There are 7 hidden switches. A switch that is on adds its own fixed numbers to the row, and there is some noise. The rows also spread widely along 11 directions, which tell nothing about the answers.
Known rows, each followed by its switches (1 for on, 0 for off):
[ 21,   9,  10,  24,  -2,  -1,  21, -14, -11,   8,  34, -25,  -9, -24,  14,
  10,   7,  -4,  -8,  20, -22, -18, -22,  -2,   6,  -5, -25,  14,  -8,  -2] -> 0 1 0 0 1 0 0
[  4,  11,  14,  17,  -1,  -6,  28, -22, -18,  -2,  25,  -5,   9,   4,   9,
  30,  26,  -1,  -8, -35,  -1,  -8, -32, -21,  -7,   9, -19, -13,   5,  23] -> 1 1 0 1 0 0 0
[ 13,   6,  12, -28, -13, -23,  -4,   2,   3,   3,   1, -36,  -6,  18,  -7,
  16,  34,  32,  10, -30,  -4,   3, -23, -12,   8, -42,  29,   4,  26, -11] -> 0 1 1 0 1 0 0
[ -6,  -1,  12,  11,  78,  47,  87, -47, -15,  -3,  -3,  46,  23,  16,  12,
 -15,  15, -24,  22,  -7,   5,  23,  -9,  16,  34,  20, -29, -48,  -4,  20] -> 0 1 0 1 1 1 1
[ 16,   3,  16,  -2,  26, -23,  10,   8,   9,  23, -27, -12, -10,   4, -11,
   6,  13,  -4,   3,   9,  -3,  -6,  -8,  -6,  -9,   3, -10,  20,   9,  15] -> 0 0 1 0 1 1 1
[ 18,  -7,  40,  41,  19, -12,  14, -15,   0,  11,  -9, -22, -14,   2,  28,
 -12, -14, -10, -27,  26, -31,  17,   1,  28,  -8,  34, -32,   9, -16,  12] -> 0 0 1 0 1 1 1
[  8, -20,  36,   1,  17,   1,  16,   7,  23, -16,  -7,  12,   0,  15, -15,
  -2,   6,   6,  -2,  25, -14,  -3,  -6,  31,  30,   8,  -1,  -9,   8,  13] -> 0 1 1 0 1 1 0
[ 51,  -5,   9,  22, -13,  -1,   2, -61,  21,  13, -14, -32,  10,  21,  21,
  -3,  -8, -10, -10,   8, -18,  32,   1,  18,  19,  -7, -13,   1,  -3,   8] -> 0 0 1 1 1 0 0
[ 44, -27,   6,  18,  29,   9,   5,  12,  -5,   2, -19, -10,   2, -14,  -2,
   4,  22,  10, -32,  -2, -55,  -2, -26,  26,  17,   6,  -3, -17,  -9,  13] -> 1 1 0 1 1 1 0
[-14,   9,  44, -19,  14,  26,  44, -12, -12, -13,   8,  15,  13,   5,  -5,
  -2,  11,  -1,  27, -32, -14,  18, -18,  24,  21,   2,  16, -23,  26,  16] -> 0 1 0 1 1 0 0
[ 12, -19,  23,  -1,   9, -21,   8,  -8,   0,   7, -17, -25,  -5,   5,  -8,
  -3,  10,   3,  -2,  -1,   2,   9, -10,  32,  40,  13, -10,   4,  11,   6] -> 0 1 0 0 0 1 0
[ 31,  -6,  -9, -20,  17, -42,   3, -20,   1,  -3, -27, -13,  23,  38, -19,
  16,  40,   9, -11, -33,  31,   5, -25,  -4,  37,   0, -11, -16,  11,  15] -> 0 1 1 1 1 0 0
[-14, -27,  38,  16,  32,  31,  40,  17,  -4, -15,  -6,  40,  -1, -18,   0,
  -5,   6,  11,  10,  36, -16, -18, -28,  36,  56,  10, -22, -31,  -9,  28] -> 1 1 1 0 1 0 0
[-23,  14,  43,  -1,  34,  14,  41, -18,  14,  -7,  -1,  40,  16,  38,  -4,
  17,   5,  -2,  17,  -6,   7,   6,  -1, -21, -26,  21,  -5, -10,  13,  31] -> 0 1 0 1 1 0 1
[ 35,  -5,  15,   3,  14,  -1,  19, -16, -18,  25, -26,  -7,  18, -18, -20,
   3,  11, -29,   5, -13, -27,  -5, -42,  21,  21,  17, -16,  -8,  13,  47] -> 0 1 1 1 1 0 0
[ 29,  19,   4,  -8,  10,   4,  22, -17,   6,  24,   7, -26,  -7,  -4,  -6,
   4,   5, -20,   8,  -5, -20,   6,   2,  -6, -23,   3,   4,  23,  22,  -1] -> 0 1 0 0 0 1 0
[-24,  23,   9, -37,  38, -31,  18,   8,  -5,  13, -30,  -6,  -7,  18, -15,
   7,  29,   8,  21, -33,  32,   7,   2, -21, -10,   8,   5,  16,  26,   4] -> 0 0 0 0 0 1 0
[ 27, -13,  34,  30,  10,   9,  27,  -4,   8,  -5,  13,  -9, -11,  -8,  14,
  -3,   0,  -4, -25,  29, -39,  -1,  -7,  32,  16,  17, -21,  -2,  -6,   8] -> 1 1 1 0 1 1 0
[-20, -15,  37, -10,  38,  31,  35,   5,  -1,  18, -22,  22,  -2,  -6, -16,
   0,   8,   0,  44,   3, -13,   0, -18,  10,  16,  -4,  11, -10,  24,  24] -> 0 1 0 0 0 1 1
[ -9,  -8,  25, -10,  24,  12,  16,  -5,   2,  18, -37,   5,  -4,   1,   5,
   5,  19,  31,  29,   1,  -7,   6, -14,  -3,  27, -22,   7,  -4,   5,  16] -> 1 0 0 1 1 0 0
[  6,   7,  16,  38,  18,  45,  54, -42,  -7,   7,  33,  -6, -11,   6,  45,
   5,   7,  -3,   0,  -2, -38,  19,  -7, -13, -25,  -7,  -9, -21,  -7,  -4] -> 1 1 1 0 0 1 0
[ 38,  13,   6,  -6,  25, -16,   4,  -7,  34,  13, -13, -14,  -5,  23,  -2,
  -1,  -9,  -3, -17,  37,   0,  10,  34,   5, -11,  19, -12,  36,   5,  -9] -> 0 1 0 0 1 0 1

New rows. What belongs after each?
[ 36,  -3, -16,  13,   9, -26, -24,  30,   7, -10,  -4, -18, -10,  -3,   1,
   8,  14,  18, -43,  18, -23, -21, -10,  -3, -10,  -2, -10,   7, -19,  -9] -> 0 0 1 0 1 0 0
[  0, -11,  44,  -1,   1,  25,  36,  -1,  12,  -6,   3,  10, -10, -12,  12,
 -11,  -4,  10,  27,  24,  -4,   5,  -4,  44,  60, -21,   3,  -7,  13,   2] -> 1 0 1 0 1 0 1
[-12,  -6,  20,   9,  36, -11,  10,  13,   1,   8, -15,   0, -12,   8,  -5,
  10,  14,  11,  -5,  10,  -9,  -9,  -9, -10, -17,  23, -13,   5,  -1,  12] -> 0 1 0 0 0 1 0
[ 15,  10,  15, -13,   7, -11,  24,   0, -29,   9,  -9, -18,   5, -19,  -5,
  -3,  19, -15,  12, -38,  -4,   4, -33,  24,  28,  -5,  -2,  -6,  21,  15] -> 0 0 1 0 1 0 1
[-12,  -2,  52,  -8,   4,  31,  41,  33, -10, -13,  22,  13, -10, -24,   2,
   3,  13,  17,  21,  -7, -33, -11, -28,  24,  20, -20,  22, -17,  23,  10] -> 1 1 1 0 1 0 1
[ 52, -20, -12,  33,   1,  -3,  -9,  -7,  14,   1,  -9,  -5,   9,  -4, -13,
  17,  12, -16, -21,  15, -32, -22, -28,   2,   4,  -7, -20,  -5, -14,  24] -> 0 0 1 0 1 1 0
[  8,  -4,  46,  11, -25,  18,  18,  -5,   3,   7,  21,  -8,   3, -20, -20,
  19,  -1, -26,  20, -11, -43, -14, -30,  13,  -9,   0,  10,   7,  29,  33] -> 0 1 0 0 0 1 0
[ 20,  -1,  20, -15,  44,   2,  17,  46,  -6,   0, -16,  -1, -10, -15, -17,
 -13,  14,   0, -13,  -7, -42,  -2, -12,  29, -12,  14,  18,  -3,  17,   3] -> 0 1 1 0 1 1 1
[  9,  -4,  34,  17,  -7,   3,  17,  10,  12,   8,  29, -10, -15, -19, -11,
  17,  -2,  -9,   6,  23, -23, -27, -16,   0,  -8,  -4,  -5,  20,  13,  10] -> 0 1 0 0 0 1 1
[ 13,   3,   0, -15,  31, -16,  -2,   1,   1,   6, -22, -23,  -7,  21,   9,
  -3,  19,  31, -14,  -3,  -7,  18,   3,   0,   3,  -1,   3,   5,   0, -16] -> 0 1 0 0 1 0 0
[ -3, -18,  25,   6,   9,   1,  22,   3,   8, -13, -15,  31,  16,   5, -25,
  27,  30,  -4,  18,  -6,   4, -25, -36,   2,  35,  -6, -11, -20,   9,  46] -> 1 0 1 0 1 1 0
[-22,  -7,  78,   4, -22, -15,  16, -13,   9,   1,   8, -33, -18,  11,  19,
   2,   1,  24,  22,  -2,  -6,  23,  -3,  26,  26, -21,  14,  14,  20,  -3] -> 0 0 0 0 1 1 1
[ 38,  -7, -12,   0,  29, -19,  23, -21, -20,  19, -14, -35,   6,   8,   2,
   4,  39,  -3,  -9, -32,  -3,  11, -33,   3,  24, -13, -11, -13,   8,   1] -> 0 1 1 0 1 1 1
[-19, -31,  14,  -3,  33,  11, -15,  59,  20, -42, -23,  49,   9,  29, -25,
  18,  21,  36, -12, -16, -19, -18,  -9,  -1, -19,  -3,  33, -35,   0,  14] -> 0 0 0 0 0 1 1
[ 22, -12, -12,  42, -10,  -9,  24, -30,  -6,  -3,  34,  -7,   4, -11,   2,
  29,  25, -20,   2,   8,  17, -37, -46, -19,  34, -22, -45, -14, -16,  16] -> 0 0 1 0 0 1 0
[  0,  17,  13,   8,  18,  16,  40, -10, -16,  -5,  34,  -3,   0,   1,  18,
  10,  19,   6,   4, -19, -16,   1, -17, -14, -16, -13,  -1,  -8,   4,  -7] -> 0 1 0 0 1 0 1
[-11, -14,   3, -30,  13,   7,   7,  13,   7,  10, -36,  19,   3,  -2, -29,
   8,  22,  16,  52,  -1,  24, -19, -27,  -3,  50, -39,  15, -11,  23,  20] -> 0 0 1 0 0 0 0
[  2,  -5,  29,   2,  26, -25,   7,  19, -13,  22, -39, -15,  -8,  -1,  -3,
  13,  31,  12,   0, -21, -14,  -2, -29,  -3,  -6,   5,  -5,   5,   9,  30] -> 1 0 1 0 1 1 1
[  9,  13,  60, -24,  15,  23,  44,  29,   3,  10,  11, -12, -31, -33,  10,
 -27, -12,  16,  16,  24, -38,  13,   9,  52,  23,  -4,  25,  15,  27, -13] -> 1 1 1 1 1 0 1
[  0,   7,  -7,  -5,  12,   0,  38, -31, -11,  15,   3,   9,  15,   7, -15,
  22,  29, -16,  37, -17,  31, -15, -39, -28,  23, -15, -20, -14,  19,  27] -> 0 1 1 0 0 0 0
[ -5, -27,   3, -10,  71,  18,  18,  32,  -1,  23, -45,  17, -20, -10, -14,
 -13,  19,  30,  18,  31, -19, -12, -18,   1,  22,  -5,   4, -18,  -4,   9] -> 0 1 1 1 0 1 0
[ 40,  -3,  18,   1, -22,   3, -14,  16,   8,  -5,  -7, -29,  -7, -17,   6,
  -6, -13,   1, -25,  -6, -43,  12,   7,  47,   8,   9,  16,  14,  11,  -2] -> 1 0 0 0 0 0 0
[ 12,  11,  18,  -5,  24, -13,  11, -18,   1,  33, -32, -22,  -9,  14,   5,
  -3,  -2,   0,   0,  -1, -10,  20,   0,  -5, -24,  25,  -6,  13,  13,  17] -> 0 1 1 1 0 0 0
[  5,   5,  36,  20,   1,   2,  38, -18, -32,  30,  20, -35,  -8, -22,  11,
  15,  24, -11,  18, -28, -35,  -5, -53, -11, -12, -18,  -5,  -2,  17,  20] -> 0 1 1 0 1 1 1
[  8,  12,  -4,  -9,  47,   1,   5,  26,  16,   5, -18,  11,  -9,  26,  -3,
   3,   3,  12, -17,   6, -15,   3,  15, -23, -57,  19,   9,   3,   5,   0] -> 0 1 1 0 0 0 1
[ -5, -20,  27,  19,  20, -22,  11,  -8, -28,  -1, -29,   0,  11,  -5,   2,
   1,  15,   5,  -7, -10,   3,  -1, -38,  27,  48,  26, -35, -19, -14,  36] -> 0 0 0 1 1 0 0
[ 39, -21, -11,  -3,   8,  -8,   0,  -4, -16,  12, -25, -31,   1, -10,   7,
 -11,  23,  14,  -2, -14,  -7,  10, -30,  31,  60, -33,   0, -16,   0,  -6] -> 0 0 1 0 1 0 1
[ 28, -10,   9,  21, -13, -22,  -7, -25,   6,  -6,  -3, -16,  17,  28,  -1,
  17,   6, -10, -27, -14,  -3,   4, -18,   5,   0,  23, -20,  -9,   4,  25] -> 0 1 1 0 0 0 0
[  8,  13,  62,   9, -18,  11,  43, -39,  -1,   4,  16,  -4,  17,  -1,  -6,
  12,  -3, -41,  25, -36, -22,  18, -18,  23,  -2,  10,   4,   1,  33,  40] -> 0 0 0 1 1 1 1
[  7, -15,  40,  -4, -10,  25,  20, -13,  19, -12,   3,   6,   3,  12,   6,
  -3,   1,  18,  24,   2, -12,  14, -11,  25,  39, -39,  25, -21,  16,   2] -> 0 0 1 1 1 0 1
